There are 3 nested groupings, the coarsest first. Each group lies inside one group of the grouping before and may be the whole of it. The rows also spread widely along 7 directions, which tell nothing about the answers.
Some rows, each with its group in each grouping after it:
+0.22; +1.27; +4.05; +0.33; -1.29; +1.17; +4.73; +0.78; -0.82; -3.97; -0.02; -0.49; -0.90; -7.12; +2.12; +3.65; +2.04; +0.84; -2.84; -1.23; -5.28	j_991 j_641 j_363
+0.03; -0.59; +1.12; +1.47; +1.47; -0.26; -0.14; -1.35; -1.39; +0.03; -1.13; +0.03; -1.80; +0.15; +0.91; +0.93; -1.33; -2.27; +0.07; -1.12; -0.28	j_991 j_348 j_47
-1.00; +1.83; +0.83; +2.25; +2.59; +2.97; +3.68; -1.40; +0.57; +1.11; +0.20; +0.50; -3.83; -1.03; +3.47; -0.04; -2.69; -4.22; -0.79; +0.55; -2.91	j_383 j_469 j_19
-0.84; +3.34; -2.04; +2.53; +0.97; +0.24; -0.78; -0.98; +1.18; +2.97; +0.72; -1.18; -2.65; +1.05; +1.73; -1.19; -2.17; -0.87; -0.07; -0.29; +2.27	j_991 j_641 j_576
+2.68; +4.99; +0.26; -1.85; -0.42; +1.38; +1.31; -1.11; -1.02; +0.57; -1.51; -0.29; -0.42; -3.78; +0.60; +0.43; -1.46; -0.81; -3.12; -1.28; -2.39	j_383 j_469 j_640
+1.64; +0.06; -0.27; +2.39; +1.64; -1.50; -3.46; -0.37; -0.79; +0.47; -1.22; -1.46; -2.09; +1.83; -0.57; +1.21; -1.21; -1.52; -0.63; +0.10; +2.23	j_383 j_973 j_459
+0.38; +0.98; -0.77; +1.68; +2.23; -0.29; -1.18; -0.20; -2.25; +0.40; -3.83; -0.55; -1.06; -2.49; -0.93; +0.13; -1.53; -3.65; -3.67; -1.30; -3.78	j_991 j_348 j_427
+1.00; +3.11; +0.82; +2.30; +0.02; +1.17; +2.01; -0.17; +1.60; -0.04; +1.92; -2.00; -2.32; -1.61; +1.55; +1.45; -0.80; +1.23; -2.29; +0.22; -0.38	j_383 j_653 j_242
-0.43; +0.86; -0.01; +2.82; -0.70; +0.31; +1.93; +0.08; +0.75; -0.12; +1.30; -1.20; -2.95; -2.58; +1.94; +1.37; -0.08; +0.30; -1.77; +1.31; -1.36	j_383 j_469 j_433
+0.89; +2.94; +0.62; +0.28; +1.71; +1.17; +1.31; -0.59; +0.12; +1.99; +0.18; -1.39; -0.54; +1.03; +2.16; +0.00; -3.72; -0.94; -0.07; -0.97; +1.97	j_991 j_473 j_390
+1.53; -2.90; +5.64; -0.24; -0.73; -1.39; +0.54; -0.67; -1.81; -3.98; +1.00; +0.07; -2.02; -1.78; +1.56; +3.71; +1.64; +0.95; +1.50; -0.62; +0.36	j_383 j_185 j_220
+1.33; -0.21; +2.20; -0.15; +3.42; +0.95; +2.00; -0.27; -1.65; +0.24; -1.79; -0.72; -0.78; -0.05; +1.80; +0.61; -3.50; -3.72; -0.85; -0.68; -1.92	j_991 j_348 j_427
-0.78; +0.28; -0.70; -0.15; -0.73; -1.96; -2.85; -3.97; -2.21; +0.01; -0.32; +2.26; -3.67; +0.94; +0.85; -0.58; +0.52; -1.94; +2.73; -1.39; +1.78	j_383 j_469 j_640
-0.24; +1.74; -0.03; +1.36; -0.41; +0.20; +0.20; -1.31; +0.05; -0.47; +0.32; +0.20; -2.65; -2.18; +1.07; +1.30; +0.65; -0.71; -1.17; -0.08; -0.70	j_383 j_973 j_459
+1.27; +3.00; +0.82; +0.32; -1.79; +0.90; +1.97; -0.84; +0.30; -0.18; +1.50; -0.49; -1.98; -2.68; +1.86; +1.48; -0.14; +1.64; -1.05; -0.52; -0.15	j_383 j_469 j_640
-3.90; +1.67; -2.00; +4.96; -1.58; +0.29; +0.70; -1.85; +1.66; -0.16; +2.02; +1.39; -5.41; -4.05; +1.43; +0.33; +2.57; -0.45; -1.71; +0.10; -2.87	j_383 j_185 j_220
-3.56; -1.04; -1.44; -0.33; +0.21; -2.05; -0.22; -2.52; -1.12; +0.74; +0.34; +1.43; -4.30; -1.99; +1.80; -1.71; +1.34; -3.02; +0.28; +2.04; -2.11	j_383 j_973 j_459
-2.42; -4.39; +3.37; -1.12; +0.56; -2.80; +2.54; +1.20; -2.59; -1.98; +0.13; -1.36; -2.01; -4.46; +2.50; +0.71; +1.39; -0.96; -0.84; +2.72; -4.24	j_991 j_641 j_363
+4.84; +2.64; +4.47; +0.51; +2.44; +3.76; +5.41; +1.50; +1.21; +0.11; +0.62; -3.29; +0.10; -0.69; +3.27; +3.08; -4.94; -0.42; -2.47; +0.40; -0.47	j_383 j_469 j_433
-0.06; -2.23; +3.79; +1.53; +4.19; +1.84; +2.90; -1.74; -2.29; -2.12; -2.13; +1.78; -2.65; -0.09; +2.21; +1.47; -2.49; -6.21; +0.84; -1.68; -3.91	j_991 j_348 j_427
+0.72; +2.10; +2.87; -1.43; -2.01; +0.37; +2.63; -1.86; -0.40; -2.75; +1.33; +0.53; -1.84; -3.67; +1.95; +2.05; +1.35; +1.09; -0.41; -1.02; -1.74	j_383 j_653 j_242
-3.09; -1.61; +0.36; +0.65; -0.31; -1.06; +2.29; -1.13; -0.65; +0.20; +1.29; +0.01; -2.72; -2.42; +2.56; -0.16; +0.02; -0.67; +0.07; +1.12; -1.80	j_991 j_348 j_47
-0.14; -0.48; +0.86; +1.11; +0.57; -1.16; -0.55; -0.01; -0.77; +0.09; -0.53; -1.00; -2.48; -2.43; +0.42; +0.76; +0.24; -0.98; -2.07; +1.13; -1.69	j_383 j_185 j_220
-0.34; +1.56; +0.70; -0.34; -1.02; -1.42; -0.52; -0.32; -1.58; -1.08; -1.46; -0.40; -1.14; -3.80; +0.38; +0.60; +1.31; +0.12; -1.32; -1.04; -1.50	j_991 j_641 j_576

New rows. What belongs after each?
-1.63; +2.68; -2.92; +4.07; +1.31; +0.90; -0.37; -2.15; +0.77; +2.33; +0.08; +0.70; -4.58; -0.04; +1.14; -1.16; -1.20; -3.17; -1.21; +0.02; -0.97	j_383 j_469 j_640
+1.92; +3.31; -0.72; +4.42; -1.36; +0.51; -1.08; +0.31; -0.19; -1.60; -1.50; -1.04; -0.71; -3.17; -1.26; +3.26; +0.59; +1.29; -3.43; -3.08; -0.97	j_991 j_348 j_427
-0.21; +0.86; +1.15; +1.06; -0.45; +0.14; +1.38; -0.74; -0.74; -0.76; -0.29; -0.37; -1.53; -2.89; +0.92; +1.52; -0.09; -0.21; -1.38; -1.24; -1.71	j_991 j_348 j_47
+1.48; +1.50; -0.02; +3.72; +2.71; +1.12; -0.43; -0.81; +0.30; +1.23; -0.73; -0.90; -3.01; +2.33; +1.30; +0.68; -3.17; -3.17; -0.71; -0.18; +1.06	j_383 j_469 j_433
-3.61; -1.85; -0.17; +0.77; -1.19; -1.37; +1.30; -2.39; -1.49; -1.38; +0.88; +2.08; -3.70; -3.11; +2.31; -0.15; +1.58; -1.55; +1.30; -0.21; -2.68	j_991 j_348 j_427
-1.56; -3.13; +1.57; +4.08; +2.35; -0.73; -0.76; -1.30; -2.89; -3.02; -2.85; +1.81; -3.50; -1.10; -0.03; +1.76; +0.65; -4.83; -0.13; -1.71; -3.83	j_991 j_348 j_427
+0.18; +1.10; +0.98; +0.34; +0.90; +1.65; +4.99; +0.94; +1.56; +1.92; +2.48; -2.60; -0.84; -1.64; +3.78; +0.68; -3.57; +0.70; -1.39; +1.62; -0.61	j_991 j_348 j_427
-0.23; +1.42; +1.51; -0.14; +0.79; +1.37; +3.62; -1.31; +0.05; +0.54; +0.81; -0.30; -1.31; -1.67; +2.70; +0.74; -2.19; -0.95; -0.59; -0.51; -1.29	j_991 j_348 j_47
-2.38; -1.47; +1.96; +2.07; +1.00; -0.68; +1.65; -0.85; -1.30; -1.36; +0.46; +0.46; -2.85; -1.34; +2.18; +0.76; +0.18; -1.64; +0.95; -0.54; -1.07	j_991 j_473 j_390
-0.50; +1.71; +2.22; +1.55; -1.57; +0.59; +1.99; -1.67; -0.49; -2.81; +0.97; +1.14; -1.69; -2.65; +1.82; +2.58; +1.08; +0.73; +1.01; -2.98; -0.04	j_991 j_473 j_390
+1.02; +3.19; +0.49; +1.03; -0.87; +1.08; +0.33; -2.42; -0.87; -1.33; -0.89; +1.54; -2.40; -1.97; +1.09; +1.60; +0.06; -1.52; -0.67; -2.01; -1.05	j_383 j_469 j_433
+0.63; +2.67; +1.68; +3.67; -0.19; +1.52; +2.12; +0.12; +0.78; -1.67; +0.49; -0.98; -1.76; -2.62; +1.69; +3.03; +0.03; +0.42; -1.82; -1.68; -1.00	j_991 j_641 j_363
+1.44; +4.55; -1.15; +5.08; +0.07; +2.38; +1.38; +0.42; +2.38; +1.44; +1.07; -2.01; -2.51; -1.16; +1.79; +1.89; -1.82; +0.64; -2.81; -0.22; +0.44	j_383 j_469 j_19
-2.26; +1.94; -0.78; +1.43; -0.41; +0.39; -0.75; -4.76; +0.24; +0.23; +1.57; +3.14; -4.73; +0.20; +2.06; -0.41; +0.48; -2.03; +2.58; -1.74; +1.32	j_383 j_185 j_220
-2.77; +1.87; +0.01; +3.98; -0.68; +0.58; +0.99; -2.05; -0.46; -1.91; +0.03; +1.82; -3.44; -2.91; +1.24; +1.18; +1.59; -1.23; -0.37; -2.59; -2.11	j_991 j_473 j_390
-1.02; +1.10; -0.03; +0.41; +1.32; -0.10; +1.71; -0.54; +0.32; +1.23; +1.01; -1.12; -2.95; -1.23; +1.72; -0.89; -1.35; -1.69; -1.73; +1.90; -1.94	j_383 j_653 j_242
+0.13; -1.38; +2.27; +0.91; +0.92; -1.60; -0.45; +0.55; -1.79; -1.34; -1.17; -1.34; -1.57; -1.28; +0.73; +1.12; +0.14; -0.90; -0.10; -0.30; -0.55	j_991 j_641 j_576
+0.10; -2.62; +4.49; -0.99; +1.11; +0.13; +3.10; -1.08; -3.07; -3.72; -1.50; +1.20; -1.39; -3.28; +1.80; +2.32; +0.08; -2.68; +0.16; -1.23; -4.20	j_991 j_348 j_427
-0.23; +0.22; +2.07; +1.05; +1.71; +2.27; +4.69; -0.75; +0.65; +0.40; +1.66; -0.50; -2.07; -0.30; +3.93; +1.08; -3.03; -1.50; +0.61; +0.15; -0.94	j_991 j_348 j_427
-2.87; +1.98; -1.79; +2.03; -0.09; -0.52; -0.52; -3.11; +0.09; +1.28; +1.42; +1.45; -3.80; +0.47; +2.55; -1.18; -0.28; -1.70; +1.97; -0.85; +1.35	j_991 j_641 j_363
+1.00; +1.48; +0.08; +3.54; +0.73; -0.73; -1.51; +1.00; -0.56; +0.08; -1.38; -2.08; -0.78; -0.66; -0.51; +1.63; -0.98; +0.09; -2.12; -1.50; +0.90	j_991 j_473 j_390
-2.92; -1.42; -1.46; +7.31; +1.45; -0.40; -0.66; -0.35; -0.20; -1.04; -0.99; +0.33; -4.58; -1.75; -0.02; +1.29; +0.92; -2.97; -1.67; -0.69; -3.27	j_991 j_348 j_427
+0.08; +1.08; +1.20; -0.09; -0.31; +0.97; +3.17; -1.06; +0.38; +0.43; +2.04; -0.39; -2.67; -1.35; +2.90; +0.59; -1.27; +0.03; +0.19; +0.78; -0.30	j_383 j_469 j_640
-1.32; +2.75; +0.32; +2.58; +0.65; +1.75; +2.80; -1.16; +1.38; +0.56; +1.86; -0.17; -2.86; -0.97; +3.36; +0.68; -1.24; -0.90; -0.07; -0.60; -0.32	j_991 j_641 j_363
-0.32; +0.51; +1.53; -3.54; -2.74; -1.69; +1.18; -1.84; -2.43; -1.33; +0.05; +0.71; -0.21; -4.33; +1.23; +0.88; +1.36; +1.49; -0.02; -1.17; -1.11	j_991 j_348 j_47
+0.42; +3.14; +0.84; +3.82; +0.38; +2.66; +2.14; -1.10; +1.38; -1.09; +0.28; +0.17; -3.03; -2.60; +1.36; +2.80; +0.18; -1.23; -2.24; -1.08; -2.05	j_383 j_973 j_459
-2.71; -2.30; +1.31; +0.87; +0.79; -2.02; -0.15; -1.33; -2.24; -1.12; -0.43; +0.95; -2.68; -0.93; +1.50; -0.05; +0.51; -2.11; +1.48; -0.32; -0.72	j_991 j_473 j_390
+0.94; +2.02; +0.99; -0.02; -0.92; +0.38; +1.45; -1.31; -0.35; -0.48; +0.65; -0.11; -1.96; -2.00; +2.16; +1.28; -0.63; -0.17; -0.42; -0.14; -0.29	j_383 j_469 j_433
-0.03; -0.24; +0.80; +4.00; +1.93; +0.53; +0.01; -0.93; -0.72; -0.40; -0.66; +0.51; -3.88; +0.27; +1.45; +1.47; -1.10; -3.11; -0.09; -0.28; -1.11	j_383 j_469 j_19
-2.60; -3.38; +1.28; +0.87; +0.04; -1.94; +1.09; -0.84; -0.38; -0.99; +1.73; -0.01; -4.23; -1.42; +2.46; +0.87; +1.40; -0.97; +1.25; +2.53; -0.90	j_383 j_973 j_459
-0.83; -1.00; +4.32; -1.65; +0.07; +0.18; +4.24; -0.73; -1.70; -2.26; +1.13; +0.24; -1.17; -2.99; +3.38; +1.33; -0.41; -0.36; +1.15; -0.53; -1.34	j_991 j_473 j_390
-1.35; +1.02; -1.94; +1.10; -2.24; -1.85; -1.44; -1.58; -0.74; +0.03; +0.59; +0.30; -2.06; -1.86; +0.81; +0.26; +0.82; +1.14; +0.18; -1.11; +0.64	j_991 j_348 j_427
-2.59; -0.54; -1.28; -0.53; -0.55; -1.88; -0.45; -2.47; -1.31; +0.97; +0.33; +1.30; -3.92; -1.10; +2.06; -1.90; +0.14; -2.56; +1.11; +1.55; -0.98	j_383 j_469 j_433
+1.30; -2.00; +2.75; +3.15; +3.65; -0.02; -0.76; -0.52; -2.41; -1.35; -2.81; +0.00; -3.02; +0.92; +0.52; +1.90; -1.57; -4.70; -0.18; -0.39; -1.75	j_383 j_469 j_19
-3.01; -1.27; +0.93; -0.03; -0.98; -0.19; +4.13; -0.75; -0.74; -1.19; +1.45; +0.76; -2.73; -4.73; +3.16; +0.44; +0.86; -0.64; -0.34; +0.81; -4.05	j_991 j_348 j_427
+1.26; +0.51; +0.80; +2.14; +0.79; -0.27; -0.23; -0.19; -0.69; -0.42; -0.55; -1.02; -2.27; -0.59; +0.91; +1.60; -0.96; -1.12; -1.27; +0.09; -0.30	j_383 j_469 j_433
-0.59; -1.08; +2.22; +0.24; +1.96; -0.59; +1.48; -0.60; -1.23; -0.28; +0.32; -0.52; -2.07; -0.11; +2.75; +0.44; -1.52; -2.10; +0.90; +0.44; -0.38	j_991 j_641 j_363
-0.37; +1.91; -1.41; +3.94; +2.09; +0.56; -1.27; -1.47; -0.08; +1.89; -1.57; -0.37; -2.38; +1.06; +0.05; -0.04; -2.42; -2.81; -1.47; -1.46; +0.05	j_991 j_348 j_47
+2.80; +1.17; +2.54; +0.20; +0.08; +0.67; +1.49; +0.14; -0.41; -0.33; +0.66; -1.65; -1.21; -0.50; +2.11; +2.43; -1.84; +0.69; -0.40; +0.04; +1.10	j_383 j_469 j_19
-1.17; -1.82; +3.85; +0.32; -2.63; +0.03; +4.10; -1.78; -0.31; -3.50; +3.74; +1.24; -3.95; -2.33; +4.67; +3.00; +1.74; +1.58; +3.28; +0.28; +0.00	j_383 j_469 j_19
+1.24; +1.56; -1.00; +2.37; -1.74; -1.46; -2.12; -0.04; -0.41; -0.03; -0.08; -1.29; -2.08; -1.56; -0.50; +1.50; +0.83; +1.72; -1.55; -0.25; +1.10	j_383 j_469 j_640
+1.88; -0.65; +2.98; +3.20; +1.45; +1.04; +0.81; -0.70; -0.17; -1.51; +0.80; -0.67; -2.86; +1.51; +1.78; +2.84; -1.51; -0.93; +1.13; -0.63; +1.59	j_383 j_469 j_640
-1.38; +1.89; -1.88; +4.49; +1.22; +1.46; +0.68; -1.94; +1.42; +1.59; +1.17; +0.30; -3.42; +1.16; +1.93; +0.04; -2.24; -1.93; +0.28; -1.14; +0.83	j_991 j_348 j_427
-0.20; -1.26; +1.81; +1.61; -0.52; -0.91; +0.94; +0.12; -0.45; -1.88; +0.77; -0.85; -2.82; -2.58; +1.40; +2.40; +1.53; +0.12; -0.92; +1.03; -1.43	j_383 j_973 j_459
+2.36; +1.96; +2.47; -1.19; +0.58; +0.72; +1.21; +0.23; -0.66; -0.14; -0.77; -1.51; -0.68; -3.25; +0.81; +1.46; -1.09; -0.41; -2.83; -0.13; -1.80	j_383 j_185 j_220
+0.22; +0.39; +1.72; +0.41; +0.10; +0.58; +2.03; -1.28; +0.44; -0.61; +1.89; -0.08; -2.73; -0.79; +2.96; +1.58; -0.40; -0.49; +0.79; +0.54; +0.29	j_383 j_973 j_459
-3.28; -2.93; -2.06; +2.14; +1.94; -2.98; -1.84; -0.48; -1.59; +2.54; -1.22; -0.88; -3.21; +0.08; +0.30; -1.97; -0.92; -3.03; -0.88; +1.97; -1.19	j_991 j_348 j_47
+2.78; +2.07; +1.55; +2.44; -0.88; +0.54; +0.06; +0.28; -0.01; -0.97; +0.32; -1.70; -1.45; -1.08; +1.03; +3.07; -0.72; +1.37; -1.09; -0.94; +1.09	j_383 j_469 j_19
-1.04; +0.16; -0.51; +4.22; +0.26; -0.04; -0.15; -1.03; -0.19; -0.82; -0.13; +0.27; -2.75; -1.15; +0.74; +1.50; +0.11; -1.06; -0.61; -1.42; -0.93	j_991 j_348 j_427
+4.26; +0.91; +4.59; -2.24; +2.07; +0.30; +1.47; +1.51; -2.17; -0.35; -1.35; -2.96; +2.34; -0.38; +1.16; +2.17; -3.62; +0.02; -1.04; -1.03; +1.12	j_991 j_473 j_390
+0.39; +1.60; +1.00; +0.51; -0.74; +0.49; +1.87; -1.25; -0.29; -0.79; +0.76; +0.02; -2.42; -2.31; +2.09; +1.02; -0.38; -0.32; -0.49; +0.05; -1.01	j_383 j_469 j_433
-1.34; -1.44; +0.97; +2.42; +3.79; -0.36; +0.12; -0.12; -1.20; +0.81; -1.53; -0.70; -3.10; +0.68; +1.50; -0.83; -1.98; -4.32; +0.00; +0.46; -1.48	j_991 j_641 j_576
+0.56; +2.60; +2.13; +2.57; -0.15; +3.42; +3.95; -2.37; +1.24; -1.83; +2.12; +1.22; -2.25; -0.72; +3.44; +2.91; -1.45; +0.02; +1.30; -3.10; +0.39	j_991 j_348 j_427
